The rows of a group lie close to one hidden flat surface of 9 dimensions, which may be shifted away from zero. Surfaces can cross.
(in the rows, 128 means zero)
Known rows, each followed by its group:
[ 95 156 181 107 123  91 115 151  80 139  82 122 103 104  89 131  48  98
  88 165 142] => W
[155 107 122 134 127 133 160 144 156 100 163  99 134 109 144 114 101 150
 156 101 122] => E
[123 150 105 151 129 121 137 104 166 131 118 138 133 119 134 122 110 164
 116 154 135] => U
[133 122  91 127 157  84 143 105 114 111  71 172 113  98 137  67 124 161
  99 147 108] => N
[136  93 138 142 142 153 152 170 202  86 152  64 124 120 124 120 103 127
 114 111 139] => Z
[140 117 147 143 112 124  94 131 131  97 128 124 119 128 101  82 151 106
  96 124 110] => E
[102 121 126 141 112 102 134 127 188 141 115 100 103 148 118 150 107 160
 104 174 165] => Y
[166  93 147 131 155 111 145 160 115  92 131  84 132 121 105 100 105  82
 148  97 125] => Z
[102 170 159  95 156 130 120 115  92 155  97 183  95 125 134 127 154 121
  48 142 124] => E
[115  93 135 117 122 146  93 149  78 105  91 148 136 152 109 124 160 121
 141 162  94] => N
[162 132 160 169  71 123 109 128  77 143 128 113 152 114 123 120 136 106
 156 142 145] => Y
[ 97 114  69 141 150 133 129 122 192 123  93 126 141 130 120 108 152 158
 106 134 134] => Z
[116 164 141  81 100 100 142 120 124 161 134 147  84 133 125 114 157 136
  99  81 155] => U
[138  91  98 126 198  64 161 121 115 141  77 104 126 120 115 121  79  96
 140 130 143] => Z
[112 150 138 125 223 185 150 164 117 135 135 111 180  83 119 143  96  62
 134  58 154] => W
[100 125 133 149 106 100 109 151 154 121 106 105 133 131  69 110 126 107
 114 129 150] => M
[126 129 117 129 107 125 128 124 143 128 139 105 113 117 138 116 114 132
 121 117 138] => N
[139 133 126  88  61 114 112 123 153 107 162 104  82 168 117 114 115 154
 121 121 121] => X
[127 105 141 159 161 129 135 141  68 130  74 133 151  74 146 110 116 106
 122 166 142] => U
[194 131 159 157  97  84 144 123 111 142 148  90 128 143 123 140  94 125
 157 130 160] => Y
[128 131 127 143 130  90 126 115 121 126 108 158 130 129 115 117 144 137
 130 159 118] => Z
[ 95 142 121 112 167 154 107 132 124 114  94 153 130 134 126 129 107 139
  90 148 115] => M
[166  99 163 162 151 167 145 179 121 109 142  64 161 124 128 139 103 103
 141 114 153] => Z
[127 100 136 113 119  45 151 126 135 133  91 155  88 142 104 123 163 134
 114 158 121] => Z
[130 176 116 165  81 108  77  62 106 127 154 132 121  80 145  98  64 115
 121 152 114] => X
[124 151  59 112 148 150  98 115 122 130  98 143 147 167 107 106 138 139
 119  98 125] => Y
[141 118 117 146 101 142 109 101 153 105 142 148 122 129 151 100 179 150
 110 141  98] => W
[172 127 197 170  85 114 130 141 134  93 175 136 132  90 112  90 190 103
 136 105 109] => N
[ 79  73 132 102 127  89 144 128 138 134  96 113  80 113 137 129 139 121
 104 148 135] => Z
[145 146 107 133  55 141  70 113  80 134 135 125 142 156 114 113 138 129
 147 122 127] => W
[ 84 117 116 108  95 131 114 115 125 155 123 108 108 124 131 129 120 130
 111 128 149] => M
[ 99 136 113 143 177 153 129 123 136 134 108 135 139 102 138 115 110 118
 100 140 138] => U
[163 131  81 122 111  89 101  85  80 127 132 146 124 135 140 100 116 132
 159 126  95] => Z
[171 134 130 100 113 128 136 122  64 137 126 151 120 139 158 113 165 146
 133 107 127] => E
[ 43 151  99 105 105 158 105 101 119 182 109 150 116  86 151 122 155 124
  92 111 157] => M
[158 137  93 139 116 133 167 114 109 131 153 184 163  87 172  94 185 172
 176  83 110] => E
[118 100  90 108  95 137 132  96 156 145 167  77 112 136 162 158 114 140
 147 125 143] => M
[126 129 159 110 141 100 146 120 154 165 140 100  93 174 132 204  78 132
 116 161 157] => E
[140  76  99 150  82 132 129 115 164 136 137  63 125 169 149 157 111 163
 152 171 152] => Z
[154 145 120 112  43 111  92 105 130 110 159 109 101 157 119 108 119 150
 130 120 123] => X
[128 166 174 118 173 126 151 126 111 164 115 171 114 120 149 149 146 123
  78 134 147] => U
[156  90  67  63 139  56 171  91  99 178  86 115  73 166 164 119 129 156
 120 115 157] => Z
[142 141 185 106  63  96 122 165 149  91 160 112  84 159  84 136 112 134
 117 128 121] => X
[148 123 113 113  97 116 123  95 102 130 165 109 117 119 164 142  73 136
 169 127 110] => W
[147 113 128  93 149 128 151 129  94 133 132 128 111 123 159 109 137 131
 113  97 139] => Z
[ 81 150 156 155 109 108 132  80 156 149 140 167 100  93 172 163 114 160
 103 205 112] => X
[168 135 102 183 122 130 125 121 135 130 123  92 162 133 116 117  98 143
 145 130 152] => Y
[148 109  98 156  71 142  77 105 167 103 158  84 129 155 117  90 158 129
 118 132 122] => X
[150 115 132 119 118 119 115 138  73 125 119  89 126 127 118 112  85  99
 146 115 136] => W
[118 112 128 141 164 148 142 137 126 130 113 104 140 105 152 132  93 130
 118 145 145] => Y
[114 152 100 128 108 148 110 133 101 133 121 162 152 114 120 100 170 141
 131  93 130] => U
[134 104 162 108 143 118 155 141  98 146 117  94 109 108 134 132 113  93
 113 113 163] => U
[159  93 186 166  82 103 139 145 109 133 149  50 124 105 122 141  84  82
 162 141 156] => Y
[111 147 174 126 131 144 129 115 137 156 143 161 103 123 154 171 155 137
  90 161 127] => U
[ 51  97 146 118  99 166  93 158  91 115 115 141 138  83 127 131 125 101
 144 140 106] => X
[ 85 133 184 106 134  92 148 133 167 134 117 156  77 122 123 163 124 144
  79 180 126] => M
[101 172 138 172 129  76 159 117 174 146 109 129 109  73 123 103  69 151
  87 145 162] => N
[127 159  75 125 154 123 136 121 176 118 136 110 138 143 122 120  62 160
 126 112 131] => X
[153 124 122 150 118 144 121 134 121 133 143  98 152 145 118 134 137 115
 162 113 137] => M
[146 182  39 118 124 183 118 102 163 157 177 113 172 178 135 138 125 154
 158  52 149] => W
[217 188 202 121 202 150 182 171  78 142 138 167 144 159 143 201  90 149
 127 146 124] => M
[186 103 141 140 130  89 147 151 142  96 126 101 123 155 100 113 121 132
 148 126 120] => N
[133 168 126 110 141 111 155 103 158 126 139 181  96 118 159 117 142 176
  83 133 114] => E
[111 108 159 127 132 116 151 155 157 121 130 127 114 125 130 167 118 143
 132 156 120] => X
[108  96 119 108 133 141 129 147 126 124 118 108 122 125 139 129 122 125
 134 118 130] => X
[125  72 126 143 141 148 127 114 132 133 131  74 113 101 160 111 134 100
 106 131 142] => X
[153  90 137 154 170 161 130 151 104 116 131 117 170 119 131 131 166  83
 158 114 108] => M
[136 203  58 178 137 179  62  85 105 102 120 201 197 116 123  69 162 143
 136 117  85] => W
[144 106 128 140  49 130  93 123  80 143 115 126 128 156 138 129 165 145
 154 163 126] => Y
[136 109 107 158  94 174  70 153 118  94 143  90 174 146  94 102 136  98
 170 111 120] => N
[123 128 136 110  65 103 117 118 108 156 101 163  94 170 125 147 180 172
 107 178 136] => Y
[159 159 141 157 141 117 146 149 120 126 111 168 161 132 103 125 145 146
 138 127 130] => U
[101 120 169 107 154 141 152 159 139 123 127 114 114 107 138 160  78 115
 111 142 138] => E
[201 113 166 162 157 135 145 137  97  96 146 155 159 107 141 102 189 102
 156 115  92] => W
[ 58 146  97 144  62 110 104 114 171 166 136  82 123 120  88 109 125 110
 114  98 187] => M
[124 126 141 110 113 155 120 124  86 146 131 148 124 118 150 117 180 116
 112 116 126] => W
[118 147 100 115 118 119 124 114 179 128 141  87 105 158 113 130  77 141
 104 127 150] => W
[ 86 107 118 145 105 120  87 131 164  94  93 136 127 141  84 106 148 122
 108 172 104] => M
[185  94 131 114  77 128 122 142  55 135  99 137 124 176 145 135 184 156
 154 157 125] => Y
[117  96 149 111 112 136 143 145 150  78 157 102  92  88 160 102 104 143
 110 120 112] => E
[ 66 145 125  96 107 159 100 121  97 150 133 126 117 107 152 145  97 115
 121 122 138] => W
[ 99 137 141 134 141 129 122 116 144 118 135 160 120 103 128 113 158 114
  95 128 114] => E
[111  86 169  92 100  96 158 125 131 133 161 108  75  92 166 137 143 120
 126 127 121] => E
[173 103 110 119 145 150 119 158 121  90 112 128 147 181 101 125 136 134
 155 126  97] => Y
[154 120  86 132  86 155  99 102  80 142 142 105 147 130 160 108 116 130
 165 114 130] => Y
[100 170 159 111 198 173 128 132 148 152 141 123 119 128 115 144 132  69
  56  94 158] => U
[104 102 118 164  85  88 123 120 144 116 106 120 121  88 126 104  98 151
 133 169 131] => U
[111 111 212 162  67 131 119 157 162 118 177 101 125 127 120 191 125 116
 155 180 123] => M
[106 140  92  89 137 183  96 105 111 128 131 168 130 146 158 128 175 143
 111 112  99] => N
[170 115 170 150 153  73 157 152 143  80 104 159 123 130  96 105 139 134
 122 162  97] => N
[ 98 136 142 126  73 125  96 107  86 152 108 164 110 101 141 105 175 130
 100 157 123] => U
[133 133 138 124 147 158 109 137 150  82 129 173 146 150 119 121 178 131
 123 128  75] => N
[ 74 115 187  93  81 128 139 197 101 116 104 195 127 137 117 201 158 170
 177 171  93] => X
[139 162  69 165  86 154  82  89 153 112 142 140 156 145 120  89 144 165
 127 121 116] => N
[184 120 149 135 125  87 143 156  69 135  83 113 134 139  98 103 116 124
 143 133 148] => N
[ 95 133 177 115 151 156 163 153 106 121 128 184 126  60 162 126 154 137
 113 126 109] => E

New rows. What belongs after each?
[131 148 117 180 123 130 130 160 225  84 127 154 166 179  76 148 162 179
 151 158 105] => X
[ 81 114 135 107 169 184 141 137 185 142 125 129 111 116 150 120 214 123
  38 101 143] => W
[ 86 117  70  87 171 162 112 132  76 167  68  91 143 135 133 135  72 114
 116 113 163] => N
[116 129 132 121 146 133 119 138 100 121  88 180 134 133 122 118 152 139
 107 150 103] => N
[152 129 142 108 145 158 123 150 121 109 144 136 137 167 118 150 159 123
 131 113 107] => N
[115  96 114 109 141 106 137 106 174  78 126 163  91 112 156  95 154 163
 106 160  71] => N
[123  82 156 162 181 152 144 188  88 132  63  97 162  92 112 113 122  84
 113 136 163] => Y
[ 83  78  97 117 123 144  94 134  86 114  81 123 133  98 138  93 124 110
 122 146 113] => N
[147  99  97  80 169 158 144 156 143  96 106 149 120 197 142 150 143 184
 126 154  89] => Y
[149 136  34 186 152 130 108 114 200  74 121  99 171 131  97  49  91 145
 135  98 118] => N
[100 137 135 123 149 138 128 106 146 148 129 122 108 108 144 139 117 114
  75 135 141] => U
[ 96  94 117 137 133 106 104 128 185  86 108 128 112 142  97 115 136 135
 107 169 101] => M
[139 124 128 115 159 154 136 150  86 143 139  93 156 130 127 134 115  85
 144  65 151] => W
[ 71  68 162 132 117 106 122 154 140 129 110  99 122  95  94 110 172  62
 129 126 136] => M
[ 83 163  98 101 144 152 101 115 134 129  89 166 121 138 124 130 108 161
  74 157 120] => M
[132 107 119 148 130 156 131 131  95 152  94 123 143 107 169 121 131 146
 116 162 151] => Y
[158 147 167 166 125 101 114 106 138 134 120 117 111 127 105 117 118 109
  81 176 140] => U
[133 125 150 124 128  78 167 128 141 165 129 100 110 133 101 132 153 111
 123 101 167] => M
[101 152 140 131  98 125  87  91 133 137 128 181 113 130 129 123 178 125
  88 162 103] => E
[141 117 161 134 133  83 162 137 114 160 120 128 130 125 102 128 180  98
 128  98 156] => M
[126 107 149 103 198 122 146 166 121  99  82 170 123 140 112 132 146 119
 112 148  92] => N
[ 99  96  67  97 131 152 101 113 112 118 101 123 117 146 150 114 125 143
 123 137 102] => N
[180 164  74 112 104 124 122  73 114 152 163 134 126 156 160 129  97 152
 156 101 125] => Y
[118 151 135 168  98 125 126 135 168 140 151  87 148 133  98 146 102 119
 146 122 166] => M
[170 108 128  83 166 116 170 118 103 150 135 128 102 150 176 157 134 144
 131 118 128] => M
[123 147 109 113  91 144 130 104 166 147 162  84 104 157 156 171  70 168
 131 145 152] => M
[112 128 142 106 106 145 103 183 159  72 133 109 132 158  60 105 128 112
 117  85 122] => X
[ 97 156 115  98  56 152  98 100 103 163 169 133 122 137 153 168 123 143
 155 119 132] => W
[109 126 107 143 149 119 125 127 118 116  90 141 133 102 124  87 114 130
 108 139 127] => N
[153 137 137 119 145 138 138 135  80 139 125 129 132 107 139 102 144 101
 116  84 142] => N
[135 141 151 151  25 141  78  93  48 161 152 160 141 104 153 134 176 122
 156 156 115] => Y
[160 153  78 145  91  94 115 104 156 139 131 121 138 171  95 105 151 156
 138 109 150] => M
[107 156 114 134 159  77 148 131 189 130  89 111 105 144  75 119  92 131
  85 131 155] => M
[148 162  80 148 179 165 134 110 133 138 123 147 167 135 127 116 136 132
 131  92 135] => M
[153  54 124  48 116 122 170 176  75 134 122  70  95 164 151 161 117 135
 180  92 151] => X
[120 135  85 114 128  90 128 106 183 125 113 120 101 161 107 117 114 158
 102 139 135] => M
[159 146 157 159 157 133 128 152 150 106 120 136 151 161  98 144 114 132
 129 153 113] => M
[143 135 152 132 102 124  93 155  77 126  86 107 128 147  73  95 127  93
 101 126 151] => W
[199 159 169 146 175 106 167 134 166  86 158 196 127 135 114  90 196 142
 110 100  77] => N
[144 123 110  90 123 134 147 149 104 145 145 104 130 146 128 130 149 123
 147  55 158] => U
[110 180 130  84 131 130 113 110 113 153  96 187  95 157 144 148 111 182
  68 171 127] => M
[115 156 117  72 102  98 124 102 126 157 126 172  84 172 131 158 148 163
 106 134 123] => Y
[154 171 119 162 150 117 128 141 145 119 101 135 160 149  87 116 106 133
 126 130 141] => N
[133  64 106 138  87  77 122 138 174 106 132  41 113 161  87 111 113 103
 157 120 150] => M
[113  71  91 113 139  79 134 123 112 137  66 109 114 131 110  97 140 112
 136 125 139] => Z
[127 149 121 161 145 153 119 139 175 112 145 107 156 111 103 102 121 112
 119 102 136] => N
[199 101 159 125 117 105 156 149 105 127 134 110 118 161 144 155 119 159
 154 158 127] => Y
[118 158 159 161 107 114 114 137 127 126 103 165 135 136  98 134 130 139
 118 172 123] => N
[210 135 186 139 137  56 171 140 113 103 120 194  99 130 116  87 190 156
 122 134 101] => N
[ 92 131 156 109  44 100 109 108 131 143 145 143  82 128 138 138 155 150
 111 144 139] => U
[137  63 141  94 108 126 135 150  84 136 115  83 107 144 151 148 123 121
 146 142 141] => Y
[114 138 137 115 132 131 112 131 122 124 134 137 127 134 112 139 120 110
 134 121 119] => Y
[123  90 114 149 133 136 129 141 163 107 127  80 143 124 118 112 113 121
 131 128 132] => Z
[172 136 179 170 170 113 180 142 166 129 157 159 153 131 126 166 176 131
 151 127 120] => M
[ 99 155 146 120 129 126 130 137 127 131 118 183 127 119 133 148 135 160
 120 155 110] => X
[145 136  89 122  95  96 141 103 170 151 151  96 108 160 128 131 115 153
 131 113 164] => M
[149  46  75  69 144 155 118 128  97  86 127 110 117 175 155 108 161 132
 150 107  83] => N
[167 118 143 145 136 131 131 117 125 142 134 115 132 145 141 144 113 135
 125 161 134] => U
[148 136 107  79 171 124 146 124  75 147  83 173 115 149 147 122 147 147
 102 120 121] => N
[103  69 156  60 170  95 139 121 123 161 118  44  50 142 132 143  90  45
  75 117 168] => E
[107 143 172 183 200 117 154 154 188 110 107 124 135  88 109 145  73 110
  95 178 139] => U
[111  88 114  97 126 132 123 124 151 101 132 115  97 144 142 131 121 138
 122 151  97] => N
[158 119 193 128 141 143 152 144 104 123 156 118 121 109 157 157 107 116
 129 140 123] => Z
[145 106  96 100 184 100 158 117 135 126  95 118 109 147 127 108 134 127
 111 110 136] => M
[141 121 132  94 100 154 129  93 127 142 172 147  98 152 205 190 129 181
 141 174 103] => M
[156 132 135 182  86 113  96 135 164  71 139 144 148 144  82 101 154 151
 151 160  85] => N
[ 97 128 107 135 112 161  84 118 178  84 130 136 125 154 134 145 102 165
 114 203  77] => M
[ 86 102 129 126  76 150 109 132 167 109 128 137 115 126 141 109 179 147
  99 152 118] => Z
[182 139 155 111 167  92 187 132 126 156 125 133 117 154 129 152 132 136
 129 107 149] => M
[199 136  75 142 162 123 119 116  59 139  79 148 178 146 118  77 153 118
 153  93 141] => Z
[190 104 116  83 155 163 156 118  31 142 138 126 125 117 213 133 113 135
 148 105 118] => Y
[155 138  97 134 154 115 141 121 126 117 113 119 136 116 124  81 110 130
 117 102 143] => N
[135 110 137 121 162 151 164 133 133 127 123 137 112 123 184 154 114 179
 110 185 121] => Y
[121  86 135 115 119 114 136 142 149 132 132  73 101 127 130 146 108 106
 134 134 146] => M
[139 143 128 100 138  94 149 131  88 169  91 153 111 138 114 117 160 126
 103 101 162] => M
[113 164 128  70 163 125 131 128 125 133 108 197 109 156 120 152 152 139
 100 125 101] => Y
[165 117 122 149 100 111 133 121 158  99 159 103 125 122 122  88 131 136
 135 114 128] => N
[116  72 173 131 104 130 120 163 186 103 130  69  93 144  91 113 161  99
  78 148 149] => W
[132 107 130 129  80 110 109 115  64 142 107 127 124 112 138  94 145 123
 126 137 140] => U
[131  92 130 106  95 109 126 122  83 146 118 123 107 136 134 124 180 118
 138 126 134] => M
[132 150 126 148 106 145 100 138 155 120 147  95 146 149  77 104 140  96
 118  83 144] => U
[ 94 138 136 145 114 151 108 135  91 150 105 113 142  84 122 104 115 100
 112 117 153] => N
[147 191  90 120  62  99 114 108 212 148 159  99 100 215  96 153  98 193
 113 127 174] => W
[109 101  66 115  93 157 119 109 172 125 135 101 113 147 161 111 146 179
 105 134 132] => Z
[137 118 136 170 131 104 156 137 138 135 120 141 151 123 144 174 109 151
 172 180 118] => X
[104 106 114 107  31 141  81 104 118 129 165  93 103 139 145 141 111 134
 144 140 125] => W
[ 90 122 183 116 125  98 136 144 132 144 103 148 101 112 104 141 159 105
 100 149 144] => M
[105  66 104 106 135 149 154  87 135 157 170 119 113 100 227 156 194 126
 153 112 121] => M
[103 123 162 151 111  88 134 121 175 126 131 156 118 123 106 133 187 130
 119 151 121] => M
[147 155 209 184 165  97 145 151 125 123  96 166 141 100 103 138 138 115
 103 177 128] => U
[176 146 158 112 126 127 133 119 108 166 150 102 103 169 128 142 141 101
 101 103 158] => U
[164 133  97 160  89 141  92 144  84 132 111  67 175 158  82 107  98 109
 163 114 163] => N
[130  97 151  85 213 150 184 170 113 120 116 100 108  89 156 106 103  91
  89  75 152] => Z
[113  82 141 133 130  78 135 129 183 104 120 131 101 139 105 123 169 120
 113 159 102] => M
[ 27  88 133 123 122 159  82 148 117 111  74 152 128 103 119 145 121 124
 104 197 102] => N
[ 65  86 139 111  86 174 101 151 111 128 145  81 123  92 133 128 145  71
 139  95 132] => U
[145 101 176 179  97 114 125 187  73 151  32 119 159 146  73 119 195 129
 112 186 181] => Y
[112 122 167  66  98 191 126 135 173 153 227  79  98 182 150 217 158 101
 123  86 143] => U
[166 122 128 166  93 110 158 128 136 125 165 150 157 111 144 141 171 154
 203 112 117] => E
[183 103 137 131 110 105 134 104  78 151 135  96 107 119 153 119 126 111
 139 130 147] => X
[118 116 175 110 123  87 165 113 138 153 144 145  85 113 146 144 160 117
 116 131 128] => E
[152 139 115 158 101 117 112 119  69 125 121 155 164 115 125 134  96 135
 193 150 112] => X
[121 112 171 105  67  85 126 115 114 143 119 159  80 151 133 155 170 154
 109 173 118] => M
[202 132 117 141 172 112 162 119 112 111 158 135 136 125 159 118 117 128
 160 103 105] => W
[100 166 151  83 208 154 201 168 138 157 132 168 131 118 135 168 147 138
 111  56 154] => U
[129 179 150 148 133 159  91 106 152 138 147 147 133 143 112 133 160 105
  72 132 132] => U
[170 100  88  91 148 119 130 144 121 139  84  47  94 182 100  76 123 118
  60  80 194] => W
[144 121 178 137 174  89 172 155 170  95 148 117 112 103 101 109 117 109
 117 104 131] => E
[109 118 110 130 167 141 125 128 140  97 107 147 140 119 123 102 135 127
 111 124 103] => N
[127 126  91  81 166  99 141 116 147 121  98 156  92 169 143 141 111 182
 103 160 114] => N
[108 144  76 194 145 120 106 113 180  95  96 102 153  98  97  65  72 123
 102 142 133] => U
[126 109 118  89 141 135 121 114  92 146 117 103 103 125 147 118 131 102
 108 111 138] => E
[140 157 151 141 107 106 124 139 185 123 139 118 123 179  89 172  84 154
 129 164 142] => N
[156 105 113 175 169 108 163 123 163 124 123  94 157 117 137 150  76 137
 171 155 138] => X
[155 115 149 142 101 106 124 129 128 114 127 115 122 119 114 104 135 129
 137 137 118] => N
[146  92 114 126 145 164 123 120  88 109 145 124 147  97 170  96 148 100
 154  98 103] => W
[103 129 117  88 149 148 123 124 117 144 115 146 115 143 151 150 130 146
 105 136 125] => N
[171 131 166 119 127  97 128 137  98 137 120 123 119 156  98 129 145 101
 119 126 136] => E
[132 146 103 165 153  92 111 136 187  98  89 133 150 157  56  94 130 123
 105 124 134] => M
[135 118 155 118 123 107 187 129 142 130 159 145 114  98 170 148 134 158
 155 119 120] => E
[ 98 142  73  96 124 165 115 104  81 181 113 118 131 113 157 113 127 121
 108  77 172] => M
[ 98  92 164 140 114 141 122 144 145 121 146  85 122 111 132 153 115 103
 122 154 128] => U
